Every row belongs to one group in each of 4 separate groupings. Each group adds its own fixed numbers to the row, and there is some noise. The rows also spread widely along 11 directions, which tell nothing about the answers.
Some rows, each with its group in each grouping after it:
[ 13  -7   0   1  12  10   0  16   3  -5  -9  -1  -9   0   2   3  -7   7
  -3 -15 -12  -6   5   9  -7   9   7   0   9 -14   4   1   5   0  -3   5
  -1   0  -3]	J758 (2) J614 (2)
[  4  -5   5 -10  -5   7   4 -12  -5  -9  -4  13   3   3  -4   5   1  -5
   2 -15  13  -8  17  -4   0   4  16   9   0   7  -1 -14   5  -2   0   9
  -2  -2  10]	J562 (1) J326 (3)
[  0  -3   3   3   8  -2   7  -6  -3  -2  -3   2  -8   1  -2  -3  11   3
  -2   1   0   4 -11  -9  -4  10   3  -6  -8  -4   6  11   3  -2  -6  -1
  13  -4   4]	J988 (1) J609 (3)
[-18  -8  -2 -13  -8 -13 -12 -11  -6   2  -6  -2  15  -8  -1   1 -10   2
  -2   6  -4  -7 -14   0   5  -1 -13  -7   2   8   9   1  -2   1   4  -1
  -4  15   6]	J988 (2) J326 (0)
[-12  -8  -4  -8  -4  -5 -10   0  -1   0  -8  -1   7  -6  -6   6 -11   4
  -2  -2 -11 -10  -9   7   3  -1  -9  -5   6   0  -1  -3  -3  -6  10  -6
  -2   6   3]	J562 (0) J614 (1)
[ -8 -12   2  -5   3  -8   1  -2  -7   7  -5 -10  -8  -9  -1  -4   8  10
   2   6   0  -4  -4   0   5   5 -13  -3 -12   1   5  -1   0   1  -2 -10
  12 -10   3]	J758 (3) J609 (1)
[-13   1 -11  -1   0  -3  -7  -6   2   1 -12   9  -7 -12  -7  -5   4  14
   9   2 -13  -2 -27   5  -8   0  -9  -8  10  -6   7   0   5   4   2  -6
  -4  -3  -2]	J988 (0) J609 (0)
[ -4  -9   4   2   5 -11  -8   4  -5   2  -6  -7   7   0   0   9 -14   3
 -13  -6 -17  -2 -13  -1   4  -5  -7  -7   6 -10   2   9 -10   2   7  -4
  -2  12  -3]	J562 (4) J609 (2)
[  6  -9  16  -7 -11  -3  -5  -5  -4 -11  -9  10   9  -1   8  15  -7  -3
  -2  -8  -1  -2   8 -11   7   0   6   3   4   3   7   2  -2   5   1   8
 -15  18   3]	J758 (4) J326 (3)
[ 10  -7   5   2   1  -1  11  16  -1  -2   4 -18  -5  -1   0  11  -4  -1
 -17   4   3 -10   8  -8  -4  23  -1   0 -22   3  -1   1   1 -10  -3   3
  27 -11  11]	J758 (3) J326 (3)
[  6  -7  14  -2   8  -4   4  -4  -4  -3   2  -3   4   5   5   3  -1  -4
 -14  -1  -1  -5   2 -15   6   7   0  -2 -15   2   0   6  -5  -7   0   1
  10   7   6]	J562 (1) J326 (1)
[ 14   3  15   4  -7  12  16   0   6 -23   3  16  -8   4   4   6   8  -5
  -9  -3   6  -1  -1 -18 -13  22   8   0 -18   8   2   5   5  -9  -7  10
   6   3   6]	J758 (3) J609 (1)
[ 19  -4  10  -8   6  16   6  -7   3 -13  -4  18  -6   8   4  -2   8  -5
 -14 -18  -6   3  16 -12 -11  12  19   8   3 -11   6   0  12  -5   6  19
   1   0   8]	J758 (0) J609 (1)
[ 15  -8   5   9 -10  -3  -4   9  -3  -1  -2 -16   0   1   4  17  -9   6
  -6  -2  -1   1   3  -5   2   9  12   1  -2  -2   0   6   4   1  -6   4
  -1   6  11]	J562 (1) J609 (2)
[  5  -2   0  -3  -8   1  -2   0   2  -5  -3   1  -5   0   0   3  -2   6
  -3   0  -3  -9 -11   2  -8  11   0  -1   0   3   1  -4   9   0  -2   6
  -5   2   6]	J562 (1) J609 (2)
[ -3  -6  20  -2  -1   1  11  -3  -9 -11  -2  13  -2  -1   5   5   3   0
  -2  -6   5 -10   9  -7  12   5  -5   4 -11   2  -1  -6  -5   1   0  -4
  -2   0  -2]	J988 (1) J609 (3)
[  4  -8  -2 -13   0   2  -7  -9   2  -2  -3  -1  -5   4   2  -5   1   1
  -4  -2  -3 -10  -3   6  -8   6   2   0   3   3   6  -6  13   1   5  11
  -7   3   6]	J562 (1) J614 (2)
[ -1 -12   7   1   0  -4  -1 -16 -16   0  -5   5  -2   0  -2   2   6   6
   4 -11  16   1   8  -7  10 -10  11   6  -1   0   5  -9   2  10  -7  -3
  -6  -3   2]	J562 (4) J609 (2)
[ -4  -3   2   2 -15  -8  -4   0  -4   1  -2  -5   0  -9   1   8  -4  10
  -5  12   0  -7 -16  -7  -1  11  -8  -2 -10   9   1  -3   6   1  -4  -3
   1  -1   5]	J758 (0) J609 (2)
[  1 -16  12 -14 -14   1   7   9   0  -6  -4  -2 -10 -12   9   9   4   6
   4   1   6 -22  17   7   9  12 -11   8 -15  10   4 -14   4   2   2   1
  -2 -11   7]	J562 (0) J326 (3)
[ 14  -7  16  -8   7   4   2  -8  -3 -10   7   0  -2  12  12  -5  -2  -8
 -28  -4   4 -12   4 -11  -6   9  -3   2 -17   6   1  -3   4  -6   7  10
   5   9   3]	J562 (3) J614 (1)
[ -9 -13  -8   0  -5  -1   3  14  -2  -2  -3 -12   2  -6 -10  13 -11   2
   0  -3   1  -9   0   9  -3  11  -2  -5  -7   8  -1  -1  -8  -9  -1 -11
  12  -2  11]	J562 (3) J614 (0)
[ -7  -2  -6   2  -8  -1  -1   1  -5  -3  -9   3   6  -2 -19  19  -2  -3
   3  -4  -4   2   2  -8   6   6  14   0   2   1  -4  -1   6 -12   5  -4
  11  -3  11]	J562 (1) J614 (1)
[  8  -4   3 -10 -15  -1 -11  -9   1  -4  -5  -3  -6  -6   6   1   0   6
   4   3  10 -13  -7   3  -6   1  -2   5   0   9   6 -16  14   8   0  10
 -15   2   6]	J562 (3) J326 (3)
[  2  -2  15   4  -3   1   9   8   0 -16  -2   8   6  -1  -3  16   0  -6
  -9  -4  -5  -4   2 -17   6  13   3  -2 -12   1  -1  11  -5 -11  -1   1
  12   9   3]	J562 (2) J326 (1)
[-15  -9  -9   5  -2 -12  -3  -5 -14  10  -1 -13   3  -6 -14   3  -4  10
  -1   4   4   2  -9  -3   3  -2  -1  -3  -4  -1   1  -1  -2   0  -3 -13
  12  -9   8]	J988 (3) J609 (2)
[  0 -13  15 -19  -4   5  -1  -7   3 -12  -6  11  -4  -3  11  -2  -1   2
  -3  -9  -8 -11   4   9  -1   1  -8   2   3   0   9  -4  -1   4   9  10
 -20  11   0]	J562 (3) J609 (2)
[  7  -8   8  -3  10  -7 -12 -24 -12   2   4  -7   6  12   7 -13  -5  -3
 -20  -6   9   0  -5 -13  -4 -12   3   0  -1  -3   4   0   0   3   4   5
   0  11   1]	J562 (3) J609 (3)
[  7 -23   9  -7   5   7  12   5   1 -11   1  -2  -5  -1  14   3   3   3
   4  -8  10  -6  18   7   2  17   2  -3 -13  10   7  11  -7  -1 -14  -2
   0   3  11]	J988 (1) J614 (1)
[ 11   9   5  22  -2  -2  -5  -3 -12  -1  -2   1  -7   0  -5   7  -4   8
  -3  -5  14   2 -11 -14   0  -7  12   3   0  -7  -6 -10   5   7  -9  -9
  -1  -5  -6]	J988 (3) J609 (3)

New rows. What belongs after each?
[  9  -1   8   1   2   0   1  -5  -3  -4  -6   3  -4   3   0   4   5   0
   0  -4   1  -1   0 -12   2   3  10   1  -3  -4   1   2   6   0  -1   4
   3   0   3]	J562 (1) J326 (3)
[ -3  -3  10  -8   6  -5  -4   0  -7   2  -5   1  10   1   0   7 -20  -2
 -15 -10 -12 -14   5   0   9  -2  -6   3   5 -10  -4 -14  -5  -2  16   0
  -1   6  -2]	J988 (1) J326 (3)
[  1   2  -5  -4   7  12   2  -6   0  -9  -5  17   3   5 -11  -1  -8  -1
  -1 -21  -3  -4   1   2 -15   7  18   3  13  -6  -2 -10   2  -5   1   6
  -2   0   4]	J758 (1) J609 (2)
[ 11   0  14  11  -2  -7  -4  -7 -12  -1   6  -6   5   7   5   6 -10  -1
 -22   0   8  -1  -5 -19   3  -2   3   2 -11   0  -3  -3   0  -1   0  -2
   4   8   1]	J988 (3) J609 (1)
[  9  -4   4  -3  -7   0  -8  -7  -5   5  -7  -4 -13  -4   1   1  11  10
  -3   4  -2  -3  -2  -6   1   1   1   7  -2  -5   6 -10  20   5   5   5
   1 -11   5]	J562 (0) J609 (1)
[  3 -11   9  -6  -6   2   8  -2  -1 -11  -2   0 -11  -4  10  -4  15   5
   6   5  14  -8   0  -3  -4  17  -2  -2 -17  12  11   6   5   3 -16   5
   3  -1   8]	J758 (2) J609 (3)
[-12  -2  -7 -11   8   3   4 -18  -7  -1  -2  10  -1   2 -13 -11   1   1
  -2 -11   7 -11  -3   5  -8   3   3   2   1   2  -1 -16   2  -4   3   1
   6  -9   5]	J562 (1) J609 (2)
[  4   2  12   5  -2   3   3  -9  -5  -8  -4  16 -10  -4   4  -1  12   7
   0   0   4  -1  -9 -14   3   2  -1   1  -8  -1   3  -4   7   4  -4  -3
  -3  -3  -4]	J988 (0) J609 (1)
[  8  -3  14  -1  -4   5  -3 -16  -8  -9 -11  17   0   5   0   4   6  -3
   2 -14   1   4   6 -13   5  -7  19   8   9  -8   1  -2   5   5   3   8
 -12   7   1]	J562 (1) J609 (3)
[ 18   3   6   0   1   2  -9 -13  -2   0  -7   3 -12   5   5  -5  12   5
  -6   1  -5   5  -8 -12  -5   2  10   3   6 -12   6  -1  23   7   2  12
  -6   1   2]	J988 (1) J609 (1)
[  4   1   2   5  -3   8  -3   1  -6  -5 -13  14  -7  -6  -4   6  -8   9
  11 -20   2  -4   0   4  -2  -5   8   6  12  -8  -2 -19   0   8  -2  -5
 -15  -3  -7]	J758 (3) J609 (0)
[  1   1   4   6  -1   0  -1  -9  -1  -9  -5   9  -8  -2   1  -3  10   5
   1   3  -2   5 -19 -13  -8   3   1  -6  -3  -2  10  10   5   3  -4  -1
  -1   5   0]	J988 (3) J609 (0)
[ 13 -10  12  -6   7   3   4  -1  -2   1  -5  -5 -17   0   9  -4  14   7
  -2  -1  -5  -5   6  -3   3   8  -1   4  -9  -8   5  -2  12   2   1   5
   4 -10   2]	J562 (1) J609 (1)
[ 10   6  17   4   0   4   0  -5  -7  -9  -3  15  -7   2   7   1  -6   2
  -9 -12   2 -10  -5 -10  -1  -1  -1   6  -2  -5  -3 -18   1   7   3   0
 -12   4 -11]	J758 (3) J609 (0)
[  7 -11  -7  -6  -6   0 -13   4   5   3 -10 -10   3  -3  -4   9  -9   5
  -8  -5 -21   3  -2   4  -7   5   8  -3  16 -11   6   8   8  -5  10  10
  -1   5  13]	J562 (0) J609 (1)
[-12  -2   4  -4  12   2   5 -13  -9  -6   2  16   2  -1  -1 -10  -4   1
  -7  -9  10 -17  -5   0   0  -1  -9   0 -10   6  -5 -15  -8  -2   0 -12
   2  -2  -5]	J988 (0) J614 (1)
[ 16   3   8   2  -2   9   5   1   0  -9  -2   7 -17   2   1   3   7   4
 -10  -7   0  -6   1  -6  -9   8   8   7  -4  -8   3 -10  15   1   3  10
  -1  -8  -1]	J562 (3) J609 (2)
[ 21  -4   3   9  -1   6   0  17   4  -2 -13  -8 -20  -3  -2  13   8   9
   0  -5 -18   8   3  -5  -3   8  12   1   5 -21   5   9  14   0   1   6
   5  -9   5]	J562 (3) J609 (1)
[ -2   1 -10  -5  12   5  -7 -12   1   1 -10  10  -2   0 -12 -11  -3   6
   5 -17  -5  -4 -12  11 -13  -4   6  -2  18 -11   0 -10   2   0   2   0
  -6  -2  -1]	J562 (1) J609 (1)
[ -2  -7   1   1   0   1  -3   7  -4  -3  -6  -1   6  -2  -8   9 -18   4
  -6 -17  -9  -5   0   7   0  -3   4   1  10  -8  -3  -6  -9  -3   6  -3
  -4   4   1]	J562 (3) J609 (2)
[ 12  -6  11  -4  18  -5  -6  -4  -2   2  -3  -5  -3   6  15  -9  -3   1
 -13  -4 -13  -3  -6  -9  -1   4  -7  -5  -4  -9   6   6  -1   4   3   5
   2  10  -3]	J758 (1) J326 (0)
[  4  -1   7  -3  -7   4   1   1   5 -12  -2   8   1  -1   0   7  -6  -1
  -9  -5  -7  -8  -9  -4  -9   9  -2  -1  -2   3   0   0  -1  -7   5   5
  -3  10   2]	J562 (3) J609 (1)
[ -3  -6   6 -12  -2   3   3  -6  -2  -9  -2  11   8   0  -5   2 -11  -4
  -6 -15   4 -13   9   3  -3   0   2   4   2   3  -1 -12  -7  -4   8   3
  -4   5   4]	J562 (3) J326 (3)
[ 14  -2   7   3  -4   6  -2   7   3  -9  -9   5 -12  -5   8   3   2  10
   2  -3  -4  -5  -5   1  -4   7   2   0   3  -7   5   1   9   5  -6   6
 -11   3  -2]	J988 (2) J609 (1)
[-10 -10   4 -13  -1  -7  -6 -11  -7   3  -5   0   4  -1   1  -4  -6   2
  -4  -3  -4 -11  -4   3   4  -2 -11   2   0   1   1 -11  -1   2   9  -2
  -5   4   2]	J562 (1) J609 (0)
[  0  -4  14   1   7  -6  -5  -9 -14   5  -7   4  -3   1   2   2  -1   6
  -5  -7  -4  -1   1 -10  15 -10  -2   4   1 -13   0 -11   3   8   7  -6
  -5   0  -7]	J988 (1) J609 (0)
[  3   4   5  -4  -8  -2  -6 -10   1  -5  -5   6 -12  -7   5  -6   7  10
   7   5   9 -13 -20   1  -6  -1 -10   0  -3   7   5 -12   8  11  -4   0
 -12   0  -5]	J562 (3) J326 (3)
[ -9  -7  -4   1 -11  -4  -1  -1 -11   3  -3  -8   3  -6 -15  10  -7   4
  -1  -3  11  -6   3   0   3   0   5   5  -3   4  -4 -15   1  -3   1  -7
   9  -9   9]	J562 (3) J609 (3)
[ -3 -11  10 -16   0  -4  -1  -1  -1  -1  -1  -6   1  -3   5  -1  -7   2
 -12   0  -3 -17   2   3   4   5 -17   1 -11   4   2 -10  -4  -2  10   2
   3   3   3]	J562 (3) J326 (1)
[ 10  -5  -7  -1   4   2   1   2   3   0  -1  -9  -2   0  -2   1  -3   4
  -4  -2   1  -3   1  -2 -10  17   9  -2  -3   1   0   1   6  -5  -7   6
  13  -5  13]	J758 (1) J326 (1)
[  8  -9  11  -9   2   7   5  -1   1  -8  -3   6 -12  -1   9  -3   5   6
  -7  -8  -4 -12   5   3  -3   7  -4   4  -5  -4   6  -7   5   4   3   6
  -6  -5   0]	J562 (0) J609 (2)
[ -7  -5  -3  -6  -2  -7  -9  -7  -1   0   4  -5   6  -1   2  -6 -19   6
 -12   0   0 -14 -20   9 -10   2 -15  -6   1   6   2  -8  -6   3   2  -1
  -8  11   0]	J988 (3) J609 (2)
[ 13   0  15  -3  -2   5  -4  -6   4 -13  -4  10  -9   2  10  -3   1   3
  -9  -4  -7  -5 -13  -3  -9   2  -2   1   2  -4   7   1   5   5   3  10
 -16  12  -5]	J562 (3) J609 (2)
[ 12  -5  15  -2   9   2  -2   3  -1  -5  -7   4  -7   4   9   3  -6   5
 -13 -14 -14  -8   1   2   1  -1  -2   2   5 -15   4  -5   0   6   8   7
 -12   6  -8]	J562 (4) J609 (2)
[ 24   3  17   0   9  11   5  10   3  -5  -6   6 -19   3  11   3   4   6
 -11 -11 -13  -9   6  -3   0  10   1   9  -1 -18   0 -12  15   2   7   9
  -4  -6  -7]	J988 (1) J609 (1)
[ -5  -6   1  -7   6  -5  -6 -12  -8   2   2  -6   5   1   3 -11  -6   3
 -13  -1   7 -12  -8   1  -3   2  -9  -2  -6   3   3  -8  -1  -1  -1   0
   4   3   2]	J988 (2) J609 (1)
[ 16  -2  16  -5   8  13   5   0  -5 -11  -9  13 -18   4   4   0  13  -3
  -7 -12   1 -11  13  -6   3   4   8  11  -4 -12   3 -13  16   1   5  11
   1  -7  -6]	J562 (2) J614 (3)
[-18  -5  -7   0 -13  -8  -5   9  -6   1  -9  -6   9 -11 -16  17 -11   2
   1   3 -10  -5 -10   0   7   4  -4  -4   1   1  -1  -2  -2  -7   5  -8
   9   1   6]	J562 (2) J609 (0)
[ 10  -4   8  -6   7   8   7  -7  -3  -2  -5   6 -25  -4   4 -11  23  12
   2  -2   5  -9   3  -3  -2   7  -3   6 -12  -6   7 -10  16   6  -3   2
   5 -21  -1]	J562 (0) J609 (1)
[  3  -9  19 -13 -10   6   7  -8  -4 -11  -5  12  -6  -3   6   5  11   0
   0  -4   4 -10  14  -6   9   9   1   9 -10   6   2 -10   8   0   4   7
  -6  -1   4]	J562 (1) J609 (1)
[ -3  -8  -6 -16  11  -1  -5 -17   0   0  -1   1   9   4  -5 -11  -5  -4
 -10  -7  -2  -2  -1  -2 -14   4   3  -4   3   2   7   1   1  -8   5  10
   8   7  11]	J758 (3) J326 (1)
[ -4  -4  -3 -11  -2   0   0  11   1   1  -8  -2  -4  -3  -7  13  -6  -2
 -12   1 -19 -12   4   4   3  16  -6   2   0  -7   1 -11  12 -10  18   4
  11  -7   7]	J988 (1) J614 (0)
